There are 3 nested groupings, the coarsest first. Each group lies inside one group of the grouping before and may be the whole of it. The rows also spread widely along 12 directions, which tell nothing about the answers.
Known rows, each followed by its group in each grouping:
[-12  -2 -26   4  -1 -18  -3  -8 -33 -37   9  16  17   0  10   5  10   5
 -12  25 -31  -9 -17  -6  -9] => Q946 fir tagaz
[ 25  30  35 -32  -3 -10 -16  24  -9  -4  16  44 -18  12  15 -10   5  64
  27  20  38 -13  10  32 -18] => Q946 Kori biri
[ 21  -1  11  -3  -6 -16   0   2  -5  12 -14   1   2   2 -13   6  18  -6
 -14  13  -2 -19 -14  -6   0] => Q946 fibog mazod
[-12  20   4  21 -13   9   5 -13  -4  14  11 -44 -34  -9  -1  11   7 -27
  11 -18 -11 -11   9  -4   5] => Q443 Lep zof
[-18   7  25  -9 -13  -9   8   9 -15   1  -1   8   2  22  -4 -20  50  16
  -9  22  29 -20 -16   8  -8] => Q443 Tana fusi
[ 16  24   0  -3   7  -1 -17  -2  -4  27  12 -13   3  -4   3  32  29   4
  31  14  19 -40  -5 -10 -11] => Q265 kug rezos
[ 10  -4 -50  -4  15  -4 -37 -15 -18   1 -11  11  11 -17  -2  41  39   2
 -16  34   4 -34 -36 -20 -13] => Q946 fibog Sog
[ -4  18  19   8  20  12  15  -3  18  33   7 -19  36  17   3  13  10  -5
  25  -5   9  -6 -10 -14 -10] => Q443 zemak vuge
[-29 -12  23  10   5  24  13  20  25   2  30   6   6  24  23 -19 -28  36
  48 -31  15  55  16  33  -5] => Q443 Lep gabi
[-36 -15   1  -9   6  -5  -5   8   0  14 -19   4  22  -6 -15  12  18   6
  22   0 -21  40 -15  -3  -9] => Q946 fir tev
[-14  -6  -6  -3  -8   4   1 -14 -21 -23  12  30   8  20  13  -6   3  14
 -28  10  -6  20  -7   1 -18] => Q265 Tidoz fedop
[ 15   3 -28 -10   5  -6   4   4 -13 -21  19   4   5  -4   6  18 -33  23
  14  11 -18   3   1   2   3] => Q265 Nitun pori
[ -8  19   8  -2 -26  11 -15 -26 -20  17  -7   7  -4  10  -4  22  32   0
 -42  -1  12   4  -9 -14 -22] => Q265 kug zum
[ 22  -4  23  -3   4  -3  -5  -4   6   1   9   7 -39   4  12  -9  -1 -11
  -3  -5 -16   1  11  21 -10] => Q265 Daz fadut
[  3  20  19  14 -44 -38   3   9 -26 -10  25  -1  13  18   6   6  28  19
  12   3  18 -20  -2   0 -18] => Q443 Lep Lat
[ 24  -2  21 -21   0   3  -6  -2   4   9 -11  22 -22   7  -8  -5   2   2
 -16  -6 -10  23  -1   9 -15] => Q265 Daz sumab
[  2   0  -2  11 -15  17  22  13   4   9  14 -28  11  10 -22  -4  -7   2
  30 -23  21  -4  -6  -4  18] => Q443 Lagid Teli
[ 15   2   1  17 -10  19  14  -6  11  12   8 -23   3   9 -10   8 -17 -15
   4 -29   3   8  -5  -7   4] => Q443 Lagid Funi
[ -2  -5  15 -29  19  15  -5   5   5  16 -10  10 -42  -3  -8 -11  19   7
   1  16   4   2  -2  16   3] => Q265 Tidoz ziza
[ 41   8   0  12   9  -1   9  -1  20  12  12 -15   1  11  12  23 -34  -1
  -6  -9  -6  -2   0   5  -2] => Q443 zemak pelof
[-45  16 -10   3  31  -7  -2 -29 -29 -23   3  -2  -7  -5  29   5  18  -8
 -21  41 -44 -21  -7  -4  -8] => Q946 fir Virum
[ 18  -3  43  21 -32 -44  32   8   2   1   3 -19 -14  22   9  -7 -12  -5
 -39  -5 -12   3  11  24   5] => Q443 zemak boni
[ 32   4  11 -11  20  -9  -4  -1  18  36 -15 -12  -4  -5 -10  30  10  -6
   2   8 -12  -5  -9  -3  -4] => Q265 Daz mov
[-12  -3   3   6 -10  12   2  -1  -8  10  -8 -15  -8 -10 -26  -8  20 -31
  11 -15 -17  -1  -8 -14   4] => Q946 fir Virum
[-14  15 -19  15 -21   4  -4  -9 -12   9  -3  -3  46  18   1  42   3  33
 -22  -1  30   4 -20 -12 -11] => Q946 fir tev
[  9  -4 -11  -3   3  10   5  10  26  32 -17 -11  39  10 -20  34 -10  19
   7  -7  12  32 -22  -6  -3] => Q443 Tana fusi
[-21  -9  16  31 -19  -4   0   2  13  24   9 -26   2  16  15  17  21   6
  -3 -15  27  10  -2  14  -4] => Q443 Lep zof
[ -7 -24   3   8  33  30   7  10  34  18   9 -25 -32  -7   1 -16 -12 -27
  35 -22 -16  17   3  18  16] => Q443 zemak pelof
[ -6   3 -22   0  -9   2   2   4  -3   2  10   2  38   7  -6  32 -17  31
  22  -9   2  30  -9  -8  -6] => Q265 Daz mov
[-17 -14 -43   3  -8   2  -7  12  -9  -2  -5 -21 -10 -16 -16  20   9  20
   0   8  18 -10 -17  10  25] => Q946 fir tev
[  4   4 -20   4 -29 -12  18  -3 -30 -47  22  20  11  18   2 -12 -20  19
 -27   0 -14  15  -9  -1  -5] => Q443 Lep Lat
[ 14  15 -34 -12   7  29 -19 -22 -11   3   0   0 -30 -15 -10  24  -7 -10
  -9  -1 -13  -3  -5 -14  -5] => Q265 Tidoz ziza
[-55  19 -16  -7 -16  -1  -8 -10 -46 -33  10  19  -1   5  12   0  21  35
 -10  21   5   2  -7   4 -11] => Q946 fir tev
[  7   2  -4  20   3  -7   4 -14   6  20  -3 -32  13  -5  -7  25   8 -41
   0  -9 -31  -4 -12 -23  -5] => Q443 zemak boni
[ 13  -6  12   1  11 -18  13  -8  -2  -9   3  12  17  21  15   0   7   3
 -29  21  -8  -7 -17   3 -12] => Q443 Lagid Funi
[  8   8  -5  -3  -3   4  10  -1  -3  21  -4 -15  24   7 -22  21  23   3
  -1   5  15 -16 -21 -20   5] => Q265 Daz mov
[-22   6 -14 -19  25  16  -6 -15 -10 -11   7  19   6   3  10   7   5  15
   6  16 -15  16 -10  -2 -13] => Q265 Daz fadut
[-11  10  -9 -16  17  22 -13 -13  -7  -4  -8  29   6   4   5   6  -1  16
 -15  11 -11  21 -12  -2 -19] => Q946 fir Virum
[-35  18  60  29 -38 -46  35   6  -3  16   9 -37   8  27  21  10  -2  15
 -10  -6  -2  18  19  21  -1] => Q443 zemak boni
[ -1 -16  37 -10  14  -1   8   2   8  14  -6  13  -4  15  -2 -22  30 -13
  -1   3  -9   9  -7   6 -10] => Q265 Daz sumab

New rows, each followed by its group in each grouping:
[-25  -9   3   3  18  22   9  -4   4   7   6 -19 -35   3   5 -11  13  -2
  -6   3   6  -6   1  18  19] => Q265 Daz mov
[-13  -8  21  22 -12 -13   6  10   4   9  17 -24 -10   7  11  -6  20 -13
  18  -8   6  -9   4  14   1] => Q443 zemak boni
[ -4  20  14 -10   6 -18  11  -2 -11  -6   8  -3  -4   9  13   6   4  24
  -1  27   0 -13  -4  10  -3] => Q443 Lagid Funi
[ 31   7  -3  30 -25 -25  19  16   3  -4  31 -29  14  13   7  15 -25  12
  25 -14   6 -16   4   7   9] => Q443 Lep Lat
[ -1   8   5 -16  17 -31 -11  -3  -6   3 -17   9  -6  -7  10  26   3  19
 -13  30 -30   7  -6  13 -13] => Q946 fir tev
[ 13  30   0   7   0  -8  -7  -1 -15  -5  39 -10 -16   7  37  23  -4  31
  21  18  25 -48  16  15  -6] => Q265 Nitun pori
[-41  22  -4   0 -16  12  21 -11 -26  -6  12 -11  18  13  -2   9  -1  24
  -7   6   3   9  -2 -10   8] => Q265 kug zum
[  9  34  14 -13 -23  -4  -5  -1 -22 -10  23  16 -26   9  13   7 -18  33
  13   1   5   2  21  12 -16] => Q265 Tidoz ziza
[ 30   8 -11  27  -2  16  -3   4   4  -5  33 -13  -5   8  19   6 -21   9
  15 -13  29 -39   6  11   9] => Q946 Kori biri
[ 42  16  -5  10 -21   6 -10   1   1  18  -1 -20 -38  -7 -10  20 -11   5
  -7 -12  25 -29   4   8  10] => Q946 fibog Sog
[ 11 -24  11   7   7 -11 -22 -13  -1   3   3  16   0   2   6   0  41 -42
   2  -3 -29  -2 -12  -8 -31] => Q265 Daz fadut
[ 34  -9 -23 -17  11  10 -19  -6  -4  -3  -1  19 -23  -5  -1  14   5   2
 -25  12   2 -10 -13   3  -8] => Q265 Nitun pori
[-29  17  -4  17 -25 -22  -8 -10 -15   3  12 -10  31   5  14  40   6  10
   8  -7 -12  26  -2 -12 -27] => Q443 zemak boni
[ 17   5 -12 -22  14   4  -8  10 -10  -2  -1  17   0 -10 -16  -3  11  12
  29  19  -2 -17 -14  -6   0] => Q946 fibog Sog
[-11  -6 -34   2 -13  -7   3  22  -8 -15  23   3  31  15   7  18   0  55
  10  12  43  -1 -21  12   7] => Q443 zemak pelof
[ -4 -16 -26   2 -23 -12   6  10 -12 -12   2  -2  15   5 -16   6  12  11
 -21   3  13   6 -23  -2   7] => Q443 zemak boni
[-32  -8 -20  11  21  14  -1 -23 -10   1  -8   4  43  11   7  16  25  -7
 -23  20  -6  -5 -30 -24  -6] => Q946 fibog mazod
[ 24 -25 -30   0  -2  11  25   8   6 -19  -6  -1   2  -3 -23  -6 -61  -3
 -15 -16 -34  33  -7   2  29] => Q946 fibog mazod
[  3  18 -22   4 -21   2   3  22 -10   9  10 -22  22   0 -20  27   2  42
  34   1  42 -24 -11  -1  18] => Q946 fir tagaz
[  5   6 -26  -1 -59  -8  14  15 -31 -28  16  -1  14   8 -32   2 -13  31
   4 -17  23  12 -11  -4  10] => Q443 Lagid Teli
[-20  22  15  22   6  28  14 -21   1  10   6 -18  -6  20  23   3 -14   3
 -31  -5   6  -6   6   6   3] => Q946 fir Virum
[-45  -7 -10  -4   5   2   3  11   4  15  -1 -15  29   5  -6  24  13  34
  30   6  17  28 -17   4   3] => Q443 Lagid Teli
[  0  31  16   7 -11   0   5 -22 -20   4  -4 -24 -43  -6   0   3   3 -24
 -24   4 -19 -30  10  -4   6] => Q946 fibog mazod
[ 12  13  -3  -3  -6  14  13  16  -3 -12  28  -3 -16  11   2 -16 -14  25
  15  -3  29 -17   3  16  13] => Q443 zemak boni
[ 19   6 -10   6 -48 -19 -22  15 -18  10   0 -14  -8 -22 -35  23  18 -12
  39 -26  -3  -7  -3 -12  -8] => Q946 fir tev
[ 16  16  26 -20 -28 -33  -2  12 -16  11   2   8  -3   3 -16  11  19  20
  21  12   1  -2   2   1 -15] => Q265 Tidoz fedop
[-24 -15 -38  11  35  30  -2  -6   7 -19  27   7  16  12  28   0  -6  17
   9   7   5   8 -16   7  -1] => Q443 Lep Lat
[ 11  19 -15   2 -14 -12   1 -14 -11  16 -12 -42 -21 -16 -21  37  12 -14
 -18   6  -5 -23 -14 -14  11] => Q443 Lagid Funi
[ 10 -10 -24  13   0  -3  18  11  -2  -7  23 -30   0  -4  -4   6 -17   2
  20   4  -6 -21   0   4  30] => Q265 kug zum
[  3   4   4   3  18  -6   6  -7  -4  -7  13  -3  -8   6  16  -5  10 -14
  -2  14 -18 -18  -6   2  -7] => Q443 zemak pelof
[-29  -1  -5  24 -13  25   8  -5  -2   8  15 -39 -24  -1  -6  -5  12 -28
  11 -27   6  -4   0  -1  13] => Q443 zemak pelof
[-29   7  21   3  16   0  25   3  -2  -2  18 -10  21  19  11 -13   5   6
  34   8  -8  -1  -2   2   0] => Q443 Lagid Teli
[ 11 -17 -14   5   0 -10   7  15  17  19  -7 -24   8  -1 -14  21   4   5
  -3   1  11   2 -18   5  15] => Q443 zemak boni
[ -9  10  14 -13 -16  12   6  15   8  15  -2 -12 -43   2 -10  -3  -9  31
  -6 -11  28  23   8  30  14] => Q443 zemak boni
[ 24  -1 -18   5  40  12   6 -15  19   1   5  -1   7  11  20  16 -19   1
 -25  14 -15  -4 -16   2  -2] => Q443 Lep Lat
[ -8  31   5 -13  13  24 -12 -11 -19 -16  27  14 -44   3  21 -19  15   3
  10  10   7 -26   6  10 -15] => Q443 zemak pelof
[ 12  12  11  -4 -20 -28   5   4 -12  -4   5   4   5   6  -4   8   6   5
  -4   4 -12   3  -5  -2 -13] => Q443 zemak boni
[-35  27  -5 -23 -11  -8   1 -19 -31  -7  -8  -2 -17  -9  -1  30 -10  23
 -21  16 -31  33   6  -3  -7] => Q265 Nitun pori
[ 20   5 -14  -5  18  31  -5   2   2  -3  12  18   0   9   5  -5  -8  20
   9   5  25 -18 -10   3   0] => Q946 fibog Sog
[ 38   9 -22   9   9  12 -31 -14  18  39  -2 -22   3 -13  -6  57   2 -18
  20 -19  -2  -6  -9 -20 -17] => Q265 Daz sumab
[ -6  15 -27  -6  28  12 -19  -4   9  17  -3   3  33  -4  11  50 -12  35
  23  10   1  13 -13  -5 -15] => Q946 fir tev
[ -3  17  29  -6 -22 -16  -3   3 -17  10   4  -5 -22  -2 -13 -10  43 -18
  11   0  -1 -16  -1  -5 -14] => Q443 zemak boni
[-13  29  32 -13  29   6   3   5  -2   6  15   9   1   7  19  -9   6  23
  41  18   0 -15   8   9  -7] => Q946 Kori biri
[ 24 -14  -4   7  -5 -12  -3  13  11   2   5  11  32  17   3  12  -1   8
   9  -2   2  12 -16   3 -19] => Q443 Tana fusi
[ 14 -25 -20  -5   3  26  -6  10   4  -1  -8  12  -8  -2 -23 -13   5  -5
  -6 -12   9   4 -19   4   8] => Q946 fir tev
[ 11  22  39   9  16  -9   4 -15  -1  10  19  -8 -14  14  27  -1  17 -16
  11  10 -12 -34  12   4 -16] => Q265 Daz fadut
[-13  17 -22   2 -33  23 -34  -1 -17  13   5  -3 -14   2 -10  21  48  21
   1  -4  63 -20 -17  -1 -14] => Q443 Tana fusi
[-15 -11  17  -3  41  35  14  -4  23  15   4   9  29  25  11 -13   9   3
  11   1  11  15 -18  -1  -8] => Q443 Lagid Funi
[ 36 -28   7  20  -1  -6  12  11  22  -3   4   3   4  14   9  -3 -38   1
 -20 -16  -8  16   1  22  10] => Q946 Kori biri
[-15  -8  -4 -14   6   1  -5  14  -8   0  14  -5 -26  -9  -5  -8  22  10
  39  14   5 -11   1  13   9] => Q265 Tidoz fedop
[-12  -7  12 -24 -18 -13  -5  18 -15 -11   2  25 -12   5 -12 -14  20  27
  15   4   8  24  -7  17 -12] => Q443 Lagid Teli
[ 10  12   3  25  -2  22 -15   2  15  22  19 -25 -29  -4  18  20 -21   5
  37 -26  18  -9  18  16   1] => Q946 fibog Sog
[-42  21   2  22  -3  13  -1 -11 -10   5  18 -29  -6  -3  16  14  -5  -3
  35 -11  -8  -3  14  -3   2] => Q946 fibog mazod
[-11  -4  12   9  -8 -12   7  16  11  29   3 -36  14  -2 -17  18  13  -3
  53 -14   2   6  -5  -2   4] => Q443 Lagid Teli
[  8   6  14  -9  27  32   9  -2  19  21   3 -10 -32   3   2  -5 -18  -4
  16  -5  -6   3  11  10   9] => Q265 Tidoz ziza
[ 39  -8   3   3   2 -14   6   9  12  -3  10   1  -6   9   5   5 -25   6
   3  -4  -9   4  -2  16  -3] => Q443 Lagid Teli
[ 21   2 -21 -18  12   6  -9  -3   0  18 -10 -10  -4 -16 -20  32   4  -5
   5   8 -12  -5 -14 -15   2] => Q265 Nitun pori
[-27   8 -16   7  24  -4   7 -12  -1   7   3 -15  37  10  15  30  15  21
  -7  25   0  -1 -22  -9  -4] => Q443 Lep gabi
[-15  16  31  -3  -3  32  -8 -19   3  35 -22  -7 -19  -3 -19   1  24 -28
 -12 -22  -5  17  -3 -13 -10] => Q946 Kori biri
[ 14   1  10  -5  -8 -18   7   2   1  10 -10  -3   0   7 -10  12   7  -1
 -23   5  -8   6 -14   0  -5] => Q443 zemak pelof
[-46   5  -3  -8   8  45  10 -12   3  32 -14 -25   1  -1 -22  10  16   0
  -1  -8  12  25 -11 -12  14] => Q265 kug rezos
[-58  30  15 -40 -21  17  23  -7 -47 -26   0   8 -48  -4 -18 -30  -1  24
 -10  10 -18  30  14   7  12] => Q265 Nitun pori
[ 15  13 -23   6   8  -1  11  -2   2  -7  16 -10  10  14  17  24 -20  34
 -19  18  16 -14 -11   8   7] => Q443 Lep zof
[ -6 -22 -34 -10  16   8 -26  -6  -1   6 -22   8 -13 -20 -11  21  16  -2
 -14  13 -14  15 -23  -1  -1] => Q946 fibog Sog
[  4  28 -23   5  -5  -2  -6 -19 -28  -2  -1 -15   5  -9 -10  25  22 -14
 -10  15  -9 -44 -17 -26  -3] => Q946 fir tev
[ 52  -2  53 -22  13 -17  11  24  19  21  -1  26   9  20 -11 -28  23  -6
  17   8   3 -13  -9   5 -18] => Q443 zemak boni
[-14   0  -3  17 -38 -28  16   3 -25  -8  11 -26 -13   9   1  12   9  14
 -21  12  12 -20   2  10  18] => Q265 Tidoz ziza
[-39  27  17  17  26 -19  11  -7  -5  -6  21 -22  -5   8  54  18 -22  31
  13  29 -22 -11  21  28   0] => Q946 fir Virum
[  9  21   4 -19 -21  18 -17  -4 -16  15  -3   1 -38  -5 -23   4  28   7
   0  -8  27 -11  -3  -2  -5] => Q265 Daz sumab
[ 10  33   0 -12 -20  -4   2   1 -10  14  -1 -15  -7  -5 -20  25  -4  11
  10  -6   1   3  -3 -10  -3] => Q443 zemak pelof
[ 33   3 -12 -13   4  -5 -12   1  -2 -15  12  15 -34  -7   7   4 -19   2
  -3   3 -20   4   0  14 -11] => Q443 zemak pelof
[-13   2 -20 -14  10   1  -1   5 -13  -8  11  -6 -20 -12  -3   7   1  14
  28  18 -10  -7   0   5  11] => Q265 Tidoz ziza
[  3   5 -30  -5  10  13  20 -12  -4  -6   1  -7  11  11   2  23 -26  30
 -48  23   4  -1 -14   2  21] => Q265 kug zum
[-28   4  -1  -6  10   5  -6  -6 -25 -24  11  23 -14   5  19 -19  19  14
  -1  24  -3 -11  -4  10  -8] => Q946 fibog Sog
[-37   4   0   0  14  16   6   3 -12 -23  19  12 -10  10  23 -23  -7  27
  10  11   1   3   5  22   3] => Q946 fir Virum
[-12  46 -42  11 -30  10 -19 -16 -22  -2  23 -24 -14  -4  13  54 -13  40
  -7  -5  38 -12   2   0  -6] => Q443 zemak vuge
[-19   1  -8  -3 -17 -11  -2 -15 -31 -26  -5  14 -20   0   5  -1  -3   6
 -41  14 -23  10  -3   6  -1] => Q946 fibog mazod
[ 16   4 -16   6 -11  -5 -11  -7  -5   8   1  -1  13   6  -4  24  23  -3
 -21   2  15 -14 -21 -11 -15] => Q443 zemak vuge
[-26  10 -24  25  -7 -22  33  -7 -34 -44  43 -20  27  15  30   5 -20  19
  -1  27 -19 -29   4   0  18] => Q265 kug zum
[  5 -26  16 -11  25  16 -12  11  29  43 -18  -6  -8  -9 -24  -6  44 -36
  24 -10  -4  11 -19  -5  -7] => Q443 zemak boni
[ 23 -10  25 -17  -2 -14   6  23  19  34 -17  -4   2   2 -29   1  27   4
  14   1   9   9 -17   2   0] => Q443 Lep zof
[-41 -10  -2  45 -14  15   0  -7   4  21  23 -49   0   0  11  20   6 -29
  42 -33  -4   6  12  -6   4] => Q265 Tidoz ziza
[ -5   9  -8 -22  -5  28 -31  17   1  18  10   4 -41 -16 -17  -2  32  14
  48 -14  39  -2  -3  12  -8] => Q443 zemak vuge
[  4 -12 -11  -3   3  -3  -5   3   5  10 -14  -2  10  -5 -10  20  -8   6
   0   3 -12  16 -13  -2   4] => Q946 fibog mazod
[ -4  26  -9  19   6  32   7 -24  -2 -10  22  -1  11  23  26   6 -23  -1
 -12  -9  -2   0   1  -6 -17] => Q443 Tana fusi
[ -3  16 -26 -16 -27  11  -3  19 -26 -39  36  15 -29  -9  -7 -18 -30  31
  43 -16   2  18  13  14   2] => Q443 zemak boni
[ 27   7  28  -7  11  -4  17  26  18   0  14  23  14  28  20 -10 -40  55
  14   6  19   9   8  34  -2] => Q946 fir Virum
[-27   3 -12  -3 -16  16 -18  -9 -24 -10   1  12 -12  -7  -7   0  14   1
   7  -7  -3  12  -5  -6  -9] => Q946 fibog mazod
[ 22  -9  12  13 -31   0 -11   2   1  19   4 -16 -38  -2  -6  12   6 -16
  -9 -25   9  -1  10  11  -2] => Q265 Nitun pori
[-45  -2  40  28 -14 -16   5 -11 -18 -12  31   0  -6  21  45 -14  20  -8
   6  -1 -16   7  21  19 -21] => Q265 kug rezos
[ 44   3  -9  21 -26 -12  10  -3   3   5   4 -22  -8   9  -6  22 -18 -11
 -38 -14   3 -13  -8   0   6] => Q443 zemak pelof
[-10   6  13   9  10 -13  12  -5   5  22   5 -23  20   8  10  26   4   3
   7  13 -14  -2  -1  -3   1] => Q265 kug zum
[ 20   2  27  21  -4 -21  13   4  13  14  14 -35 -11  -1   5   8 -13 -26
  34 -17 -27  -5  11   5   0] => Q443 Lagid Funi
[ -8  -9  -7   8 -17 -19   3  -1  -7  -5   3   6  33  18   8  26  -6  28
 -17   1   2  28 -10   3 -10] => Q265 Daz sumab
[ -8  23 -33  16  -5  -7 -10 -16 -13   0   6 -16  27  -4  14  56 -24  21
   4   6 -11   0  -5 -14  -7] => Q946 fibog mazod
[-27  18 -18  18 -24  27  -3 -15 -26  -3  28  -8  27  10   1  15  16  -1
  21 -16  19  -9  -5 -24 -12] => Q265 kug rezos
[ -1 -12  -4  16   8   7  12   5   7  15   1 -11  47  12  -9   7  10  -8
  19  -1   6 -13 -21 -19   7] => Q946 fibog mazod
[  0  -1  -2 -18   2  12 -16  -2  -6  14  -6  -3 -38 -17 -22   2  29 -16
  15  -4  -9   0  -5  -2  -2] => Q265 Daz mov
[-16   3 -19   5   6  37  -3   8   5  -9  22  -6 -14  -8   5  -1 -40  20
  42 -25   2  25  12  15  14] => Q946 Kori biri
[  9  19  29 -45  16  35  13  16  -4  -2  -1  26 -39  -2 -25 -50  -9  11
  37   0  -5   4   8   9   9] => Q946 fibog mazod
[  2 -15 -12  12  17  10  13  -2   1 -29  29   1 -13   4  17 -25 -19 -19
  15  -6 -34   6   3   8   2] => Q443 Lep zof
[-20   1   9 -14   2  -6 -13 -10 -19   3  -5  -3 -44  -8  -1  -4  48  -7
 -13  20  -2 -18  -5   9  -3] => Q265 Daz sumab
[  6  16 -35   8   0  22  -7 -11  -8 -12  26  -4   3   1   7  18 -18   1
  12 -12   1  -5  -7 -11  -8] => Q443 zemak pelof
